The rows of a group lie close to one hidden flat surface of 9 dimensions, which passes through zero. Surfaces can cross.
Some rows, each with its group after it:
[-24   1 -35   8   7 -66 -13  30  -8 -15 -42   6 -28] => zas
[ 11  -5  22 -16  32  33 -12 -16  14 -10  34  41  19] => zas
[ 11  -3  36  37   2   3  43 -43 -35 -13 -15  30 -40] => miv
[-14  11 -41   8 -33  17  27   7  12 -40   7  13 -66] => tuka
[ 16 -50 -58  36  16 -10 -65   3   7  25   8 -24 -32] => zas
[ 14   9  49  44  -2   9 -31 -13   8 -24 -21  34 -15] => gota
[ 31 -28  -9  21  -2 -25  22 -25 -46  30 -30  30  10] => zun
[-10  -7  12  20  -8 -14  32  39  19 -51  15 -40 -23] => zun
[ 28 -37  17   1   3  20 -19  33  35 -13  33 -10  34] => gota
[-21  26 -20   8   7  15 -43  12  -2 -17 -53   0  -1] => gota
[ -9  36 -18 -10 -26  -8   9  18  39  10 -38  32  36] => miv
[  3 -25 -54 -15 -23 -18  41 -22 -16  38 -38 -11 -28] => zun
[-26  40  -4   8 -28  -5 -20   8  23   4 -42  -4   0] => miv
[ -8  30 -28   8  20  31 -25 -17 -23   5 -29  51  34] => gota
[-27   3 -19   7  11 -23  13  -2 -32  52   0 -43  -6] => gota
[-15  19   6  49  24  24 -22 -27  55 -16  33   8  -7] => tuka
[ -7  -7  31  -1  34 -25   7 -12  47  21  -5  26  -3] => zas
[-26  43 -10  55  16   4 -17  18 -29  10  29  21  13] => tuka
[ 15 -15  26 -16   9   9  -5 -23  27 -22  31   2 -17] => gota
[ 19 -15 -18   6 -57  40  40  36   8  44   8  -6  24] => zun
[ 12   2 -23  62 -52  -7  33  21  21  34   6  30  -8] => tuka
[ -6  -1 -16  19 -22  13  -6  67  12  52   9  55  -4] => tuka
[ -2 -21 -18  36   7  10  -9  21  38   3   4 -27  23] => zun
[-17  -1 -34 -49  13  32   2  -7  13   3  17  25 -37] => gota
[-26   6  -4  53 -22  15  -6  -2   5  31  -6 -26 -70] => tuka
[ 39 -14 -20  18 -46 -12  16 -29 -11  14  52 -15   6] => miv
[ -6 -35  -5 -39  13 -60   8  59 -37   2  -1 -30 -19] => miv
[ 13  18  13  71  -6 -26 -18 -10  10 -46  24  25  16] => miv
[  1  19  18  34 -40  14  31   6 -12  55  36  -8  36] => zas
[  8  36   7  24 -35  10 -28   6  40 -30  38  -5  52] => zun
[  3 -10   5 -12 -17   7  12  18 -29  38 -20  14  -7] => tuka
[ 10   9  24 -14 -27  -5  25  -1   6 -24  32  58 -41] => gota
[-30  60 -38 -27 -35 -29 -13 -17  -4   3   7 -10 -19] => zun
[ -4  22  14  13 -52   0  30  29   5  62   6  -4  31] => zas
[  3 -14  10  31  38  -8 -25  -3  47  21  18 -39  57] => tuka
[-12   3 -46 -49  -2   5 -19  44  34 -11  17  -4  20] => miv
[-38  32 -34  28  -7 -38  -3  18  28 -10   1  -2 -31] => zun
[-28  12  -4  15  11   0 -45  17  29  11  21 -20 -24] => tuka
[ 12   7  30 -31  -2 -45 -25 -26  26 -50 -35 -16   3] => miv
[-24   5  35   9   7  -4 -36  35  -5  -6 -10 -25 -45] => gota
[  7 -25  29  64   0  -5   3 -16 -22  41 -12 -35 -24] => miv
[-42  45   1  23   0 -22 -38  40   8 -23  30 -41   6] => zun
[ -5  -3 -10 -32  -9  19  -3  44  26  43  -7  33  11] => zas
[-36   6  40  25  62  60  21  15 -26  27  37   2  12] => zas
[-14  -2  30  11  55  45 -29   9 -61   5   1   0  15] => tuka
[-23  10  22 -53   2  61 -17   6  -4  66  -2  14 -31] => zun
[ -8 -16  -2  17  39  15  25 -23  24 -18  -2  41 -47] => zas
[ 26 -18  24 -15 -30 -22  53   9  10 -10  48  27   0] => gota
[-14  14 -35 -71 -22   1   9  17 -17 -16  12   2 -16] => miv
[-14  13  34 -26   7 -57  47 -11  57  19 -29  21  -3] => zas

New rows. What belongs after each?
[ 10  19  -3  34   3  15  -3  -8 -26  19 -38  53  50] => gota
[ -1  -9  11 -38  64  25   9 -26 -23   2 -35  10  33] => gota
[-14  26  30   0  38  45 -39 -35   0 -45  -2  16 -14] => miv
[  0  -5  22  -7  12  13  16 -23  -5  -1 -20  25 -28] => gota
[  0  31 -17  11 -18   4  -8  18  40 -23  25  23  46] => zun
[  1  10  18  43   1 -36  -8  56 -55 -27  26 -13  37] => zun
[-26  17  63  -1  -2   5   0   1 -28  38 -11  21 -79] => zun
[ 26 -45  35  17 -21  -6  60   8 -21 -29 -11  -7 -28] => zun
[-12   2 -12 -29  41 -15 -11 -13  19 -13  11 -58  39] => tuka
[ 40 -37 -19  19   6   9 -14  -4  46 -28  66  -7  28] => miv
[ 41 -24  46  31 -15 -26   3 -68  44  13 -24 -22  12] => tuka
[-26  -7 -32 -23  17  27 -44  17  25   9  33 -33 -35] => gota
[  4  14 -10 -29  43  12 -36 -46   1 -23  51  18   6] => gota
[ -8   2   1  -7   3  13 -57  -3   2   3  24 -47   2] => miv
[ 12 -18  17 -20  18  15 -26 -33  46 -42  17 -19 -11] => gota
[-31  37  12   2   5 -25  72   3   1  56  37  21  21] => zas
[ 17  30  39   5 -46  31 -15  20 -23   3  42   5  53] => zun
[ 14  18  -5 -26  16 -11   3 -42  -8 -29  37  34  14] => gota
[ 21   4  -9   1 -34 -41  17  -5  30   5 -17   6  29] => miv
[-19  16  24   3  15 -13   5   7 -39  37  37  26 -39] => gota
[-31   7 -21 -11  31  18  -9  -3 -19  42   0  -3 -27] => gota
[  7   7  -8  33 -14  11  -8 -26  12   2 -30   4   2] => gota
[  1  10 -11 -32  20   2  40  23 -46  13 -30  39  53] => gota
[-11  -3  -4 -47  -6  -3  21  57  -9  -5  10  -2   1] => gota
[-25  12  -2   8  -8 -13  11  45 -31  19 -47 -23  -3] => gota
[ 42 -43  24  14   6  -2  51 -48  26   4  -3  29  22] => miv
[ 10   5  -9 -25  22 -23  -2 -26 -15 -16  44 -28  38] => gota
[ 27 -16  13  11 -47  25  31  12   6 -10  15 -35  17] => zun
[-21 -13 -17 -17  -8 -11  27  28  -8  27 -30 -54  -3] => gota
[ 14 -16  42 -16 -16   9  -8  12  48 -49  41  29 -56] => gota
[  1  11   1 -25 -23 -22  -3 -10  20 -53  13  -5 -31] => gota
[ 37  26  21   1 -19  -4  12 -67   1 -30  53  32  27] => zas
[ 13 -20  20  36 -24 -13 -16 -19  42  29 -30 -52  -1] => miv
[  8   5  43 -12  23 -45  -9  -7 -25 -39  24 -37  31] => gota
[-26  19  37  35   0 -47  -8  36 -51  35  28  -3 -38] => gota
[-26  31 -38 -25 -19 -17 -27  54   5 -17   6  -7   6] => miv
[ -3 -32 -41 -10  34  18  -7  19  31  -1   1 -30  28] => zun
[-14  14 -20 -21   4  -3  -8 -19  -2  -5  17   4 -28] => gota
[ 32 -25  -2  39 -52 -27  15 -15 -13  55  19 -41   0] => miv
[-17   4  48  54  30  10  21 -12  16  13   1  22  -4] => zas
[  6 -28  35  28   7   2   2  43  -4  29  18 -12  28] => gota
[-10 -11 -42 -20 -12  24  14   6  23   5 -42 -12  -9] => gota
[ 18  10  14  -3 -12   3 -11 -48   6 -28   5   0   2] => miv
[ -9  43 -30  -2 -21  20 -19   1  41  -7  -7  22  37] => miv
[  -7   45   24   30  -16 -100   -3   10    0   -5  -23   24   29] => zas
[-29  16 -29  31  -9   9 -54   5  13   4 -46 -55 -23] => gota
[ 28   8  -9  50 -26  -7 -28 -18  21  -6  29   8  29] => gota
[  1  19  17  51  12 -12 -11 -17 -43 -60 -14 -21  -7] => zas
[ -1  12  15 -34 -22 -40  23  -3  17   7 -18 -19  16] => zas
[ 16 -41  32 -35  32   0  -5 -18  -2  12 -18 -25   3] => miv
[-28  48 -10 -26   9   4  40 -34  -2   1   9  33   7] => tuka
[ 13  28 -51  10  -7   6  -8 -18 -16   2  19  36  62] => gota
[ 14  37 -10  47 -24 -43 -13 -15 -13   0   7  43  39] => zun
[-11  18 -47 -27  -4  18 -10 -22  16 -12   3  19 -36] => gota
[-14  27   3  34 -32  48  49  -3 -34 -39  -8  20 -30] => zas
[ -6 -18 -46 -21  -8  12   3   3 -29 -38 -19 -39 -39] => zas
[  8 -10  47  33   6 -26 -25  -4   3  -4  10 -47  -3] => gota
[ 17 -17  33  14  32  43 -18  33   2  28  46  72  35] => gota
[  4 -16  12 -16  22  -8  10  12 -14  11  -9   9  19] => miv
[ -2   3 -14  11 -34   3 -15   7  28 -29 -30 -14 -20] => gota
[-22   1 -23   5  39  25 -59   5   5  11   4 -30   8] => gota
[ -1   0  11  49 -52  16  19  -3   8 -13 -55 -22 -33] => zas
